The first 8 rows are patterns. Each new row is the sum of 2 different patterns, raised or lowered, with some noise. Before adding, each is slid sideways (what falls off one end comes back at the other), maybe read backwards, and multiplied by a number that may be negative. Names go in the order of the patterns.
Known rows, each followed by the names of its patterns:
[ 21.5  14.4  12.4   2.0   7.1   2.1   3.7  11.9  11.5   9.5  14.4  -2.9
  -2.5   4.5   4.2  -9.4  -9.4  -8.0  -1.3 -21.6  -1.2  -6.4  17.9  -4.3
   0.0   2.9   6.4 -12.3 -10.4   0.5 -19.3 -19.7]  J896
[ 15.0   9.4 -18.7  12.8 -19.4 -17.9  -0.6 -10.8 -20.0 -18.6   5.5  15.6
  15.1 -12.1  -4.7 -10.2 -15.8  15.3   1.7   3.4   4.3  13.6   0.8  -6.6
  11.4  13.5  12.2  13.4  12.6  20.3   4.5 -14.6]  J271
[ 16.8 -17.8  10.5  -0.5  12.4  -8.0  16.4  19.9  15.3  -7.8  11.6  13.5
  15.3   4.2  -4.6  15.9 -15.0   7.3  -1.6 -20.4  15.9 -17.9  19.2  14.5
   9.3   2.8  20.2  20.6  10.4  20.4  22.8   4.0]  J438
[ 18.2  22.3  11.8 -22.7  15.4 -22.2   4.2  22.1   5.1  14.3 -10.0 -17.0
  14.3  -4.0  -1.4 -21.2   8.3   0.9 -21.2  -9.3  -7.6  -1.9  14.9 -11.9
 -22.1   8.0   5.1 -10.9  22.5  22.6  -3.1  11.0]  J542
[  6.8 -15.7   3.1  16.6  20.5 -18.9 -17.3  18.5  12.3 -14.6   1.3   1.5
  12.3  18.8 -12.3 -10.9   0.4 -16.9 -10.3  10.6  -7.9 -12.1   7.8  18.3
  -9.6   7.9   6.3 -20.6  13.3  11.7  -5.3  17.4]  J586
[ -9.7   6.2  22.9   8.6   4.8   1.8  20.9   3.6  18.1  -6.5  -4.7 -11.9
 -21.7  15.1  -2.5 -13.2  11.0 -22.5  19.1 -22.2 -21.9  -5.8  10.6  20.8
 -14.9   8.1   3.1   2.2   0.2   0.2 -12.8  21.9]  J678
[ -1.7   5.8   2.4 -13.7  22.1  11.2  21.5  20.7 -10.7   7.1   4.0 -20.3
  -9.2  -3.7 -19.3   3.1 -11.4   9.4 -18.3  13.3  -2.5 -21.4   7.8 -12.7
  -2.4  15.5   3.4  -8.6  -6.7  21.6 -11.7  11.7]  J209
[ 10.3  19.3  18.2 -18.2   7.6  -9.4  -5.6   4.9  13.1 -21.9  -3.2  20.0
  20.3 -10.8  13.9  -7.0  16.9  14.9 -11.2  14.5  13.9  -8.1  -7.4  -3.0
   6.2 -10.9 -11.5   7.3   0.2  22.1   4.1 -17.3]  J675

New rows, each followed by the names of its patterns:
[-25.7 -25.9 -26.7  -5.0  -4.8 -35.9  -3.7  18.6 -27.4  -1.5  -6.8  -1.6
  25.7   0.6 -32.0  10.3  13.5  -2.1 -21.8 -18.5 -43.0  14.5  11.1   6.4
 -15.2 -18.9  12.4 -14.7  -8.1 -37.1 -21.0   0.4]  J271 J675
[ 5.1 25.4  4.0 40.7 15.3 34.3 15.6 37.0 15.1  0.5 30.3  1.7  9.0 53.9
 40.8 26.3 20.5 49.6 15.6 38.4 33.1 36.9 32.7 25.2 43.9 33.6 46.0 43.1
 11.6 27.0 20.1  7.3]  J896 J209
[  9.3 -14.1   8.5  43.5   2.7   7.5   6.1 -21.6  18.3  24.3  -7.1  21.9
  14.3   7.2   1.4  13.5  44.6  -2.2  19.6  29.4  -0.1   8.5  -7.8  26.3
  42.0  38.2  12.2  -2.1  33.5  15.7  -5.1  24.6]  J542 J586
[  0.0   0.2 -19.8  -8.0 -27.0  -1.1 -14.7   2.6  15.2   2.0  -4.8   7.8
  -3.5   0.1  -7.9  18.9 -13.7  10.3  -8.4 -16.6 -12.2 -20.8  20.1   8.9
   7.0   2.0  18.3  16.9 -22.4  17.1   0.9  -4.4]  J271 J438
[-24.0 -13.9  22.7   8.4 -26.0  17.2 -27.1  18.5 -36.6 -12.2  -6.5  20.3
  29.1  -8.9  17.2  14.1   2.2   2.7   8.8  -2.9   2.6  -0.2 -16.6  15.7
   2.9 -10.2   8.7  12.2   0.2  25.6  -0.7  -2.7]  J438 J678
[-19.9 -28.8 -19.1 -28.8 -28.6   1.6 -13.6  -1.4   8.5 -18.3  -5.7 -16.5
 -16.8 -24.7 -13.3 -50.5  -8.6 -29.7 -13.2 -38.2   6.9 -10.1 -40.2   9.1
 -13.0 -36.8 -17.6 -24.0 -25.0 -29.4  -2.1 -31.4]  J896 J209
[  4.3  22.1  16.7 -13.0   4.3  29.7   9.1  18.6   4.2  -3.0  11.4   7.5
   5.1  10.7  27.7  29.6 -22.5  -4.7  14.6 -12.8   4.8  -1.8  19.9  17.0
  -6.2  -0.1   7.2   8.1 -19.5  -8.2   0.7 -20.3]  J896 J675
[28.7  7.3  9.5 30.8 28.6 14.7 18.8 30.5 36.9 37.5 15.2 32.9 11.0 39.9
 49.2 26.4 23.5 31.8 27.4 28.9 22.9 24.1 44.2 -6.8  6.1 44.0 46.9  7.7
 16.5 13.1 35.1 23.8]  J542 J675
[ 24.4   8.7  14.4  36.6  20.8  32.8 -17.3  36.9  35.5  15.2 -15.4  13.7
  23.1 -11.8  -0.6  10.8 -32.8  37.3  11.5  35.2  -0.5  22.2  28.2  18.7
  28.7   6.0  12.6  35.3   8.6  13.5 -19.5  34.1]  J438 J675
[ 20.2   7.5  10.6   3.3   5.4   8.7   5.5  12.3   7.9   6.0  -6.8  21.2
 -14.4  11.8  16.3  23.1 -20.0  -2.6   4.0 -14.8  12.9  -0.4  -4.5   0.3
  21.9   0.8 -21.7  12.6   6.8  23.8  17.4  -4.8]  J438 J675
[ 11.2 -15.0   7.3  32.2  24.9 -21.1  23.0  23.8   8.9  16.6 -14.4  35.0
   4.4   3.6 -22.8  -4.7  19.3 -27.0   6.6  18.3 -12.4  18.4  37.1  26.8
 -10.7  21.4  40.7   0.8  23.3 -31.1  -4.3   0.5]  J438 J675
[-12.7 -24.2   0.0 -14.4 -32.7 -11.6  -9.1 -20.6 -37.5 -22.8 -30.5 -11.1
 -18.4  -4.7  20.0 -31.2  -9.1  20.8 -25.0  26.8  -4.5   8.7  19.3  12.5
  -1.6 -23.3  -8.4 -21.7   1.1  -6.9   0.8   7.8]  J271 J678
[ 38.3 -15.6  -6.5   2.7 -10.1   4.9 -12.1 -22.1   5.1  21.1  14.1   4.0
  23.1   8.3   2.5  24.0 -16.0   3.5  25.8 -11.1 -22.8  28.7  -7.2 -14.7
  -5.3  -9.2 -24.1  29.0  14.5  -5.4 -31.8  20.7]  J586 J675
[-14.4  -7.6  -0.6  -8.8   0.9 -43.0 -32.8 -13.8 -27.2 -21.8 -36.5  -0.6
 -41.4  -2.2  -5.1 -38.5  -6.1  10.5 -12.2  13.9  18.4   8.7  14.4 -26.5
  -5.4   5.9  -9.8   3.3 -19.6  22.3 -31.7 -28.2]  J271 J209
[35.7 -1.6 38.2 44.7 20.6 19.6 48.5 38.8 44.2 31.9 27.8 40.3  1.1 24.1
 30.5  5.8 35.1  4.8 45.9 16.0 14.8 13.3 26.0 48.2 39.9 37.9 21.6  4.4
 21.0 10.4  9.5  2.3]  J271 J438
[ -8.6  -7.5   3.2  18.2 -26.5 -16.4   5.7 -21.1   0.5 -11.6   5.3  34.0
   0.7  -4.0 -22.7  25.5 -13.2 -16.0 -12.7   7.9  -6.7   0.8 -24.7   9.3
   2.5 -28.5  13.6  -3.3   3.6   7.6 -13.3   9.7]  J438 J678
[ 8.8 25.9 40.3  9.2 46.8 -2.6 -5.7 16.6 52.3 59.4 23.8 29.0 41.5 42.7
 15.3 41.2  5.6 28.4 27.9 24.0 23.8 20.0 19.0 13.7 27.3 16.1 42.5 19.6
  7.4 11.5  7.5 37.0]  J271 J678
[  9.0  15.4  -3.3   1.9  14.8 -21.0  -1.0  -8.5 -14.6  18.5 -12.8 -10.8
 -22.6  12.1 -17.2  -4.8  10.2   6.0 -18.1  34.6  17.8  -9.2   1.7  -1.3
  -9.8   7.5 -11.9  -2.7  -0.7   3.5 -16.8   2.3]  J209 J675
[ -5.7 -30.9  32.5 -16.9  -0.6   3.6 -10.7  18.2 -21.2 -22.7 -13.0 -11.2
  24.9  -4.4   6.3  -9.4  14.6  -2.3  21.6  -3.4   7.1   7.4 -12.6 -17.6
 -15.3  -6.4 -12.5  -3.6 -15.3  11.6   4.9 -19.4]  J438 J678
[-14.4  20.1  21.4 -12.4   3.5  -2.1  10.3 -25.9   5.8 -12.3   3.5 -10.2
 -14.8  15.9 -11.0   0.2  -7.1  -3.7  -0.9 -10.4 -15.3  17.0 -12.6   9.6
  10.3   1.1  25.6   0.3  26.3 -22.3   9.8  -6.4]  J678 J675
[-17.0  -1.2 -31.0 -15.5 -21.2  11.8 -30.1 -13.3   3.9 -31.9  21.5  17.4
 -13.5  23.6  33.5  24.6  10.6 -34.2 -10.6  13.1  -5.7  17.2   2.7   1.7
 -14.9 -10.9  -3.3  -2.5  -5.5  -7.6  -6.9 -35.1]  J271 J209
[-45.6 -35.5 -42.4  -8.9 -12.9 -50.5 -16.7 -31.2 -13.3 -28.1 -25.6   6.0
 -43.2 -37.3 -38.9 -51.2 -41.8 -50.2 -40.3 -50.9 -50.6 -63.8 -47.4 -19.6
 -48.4 -24.8 -35.5 -23.4 -27.1 -26.8 -36.4   4.2]  J896 J678
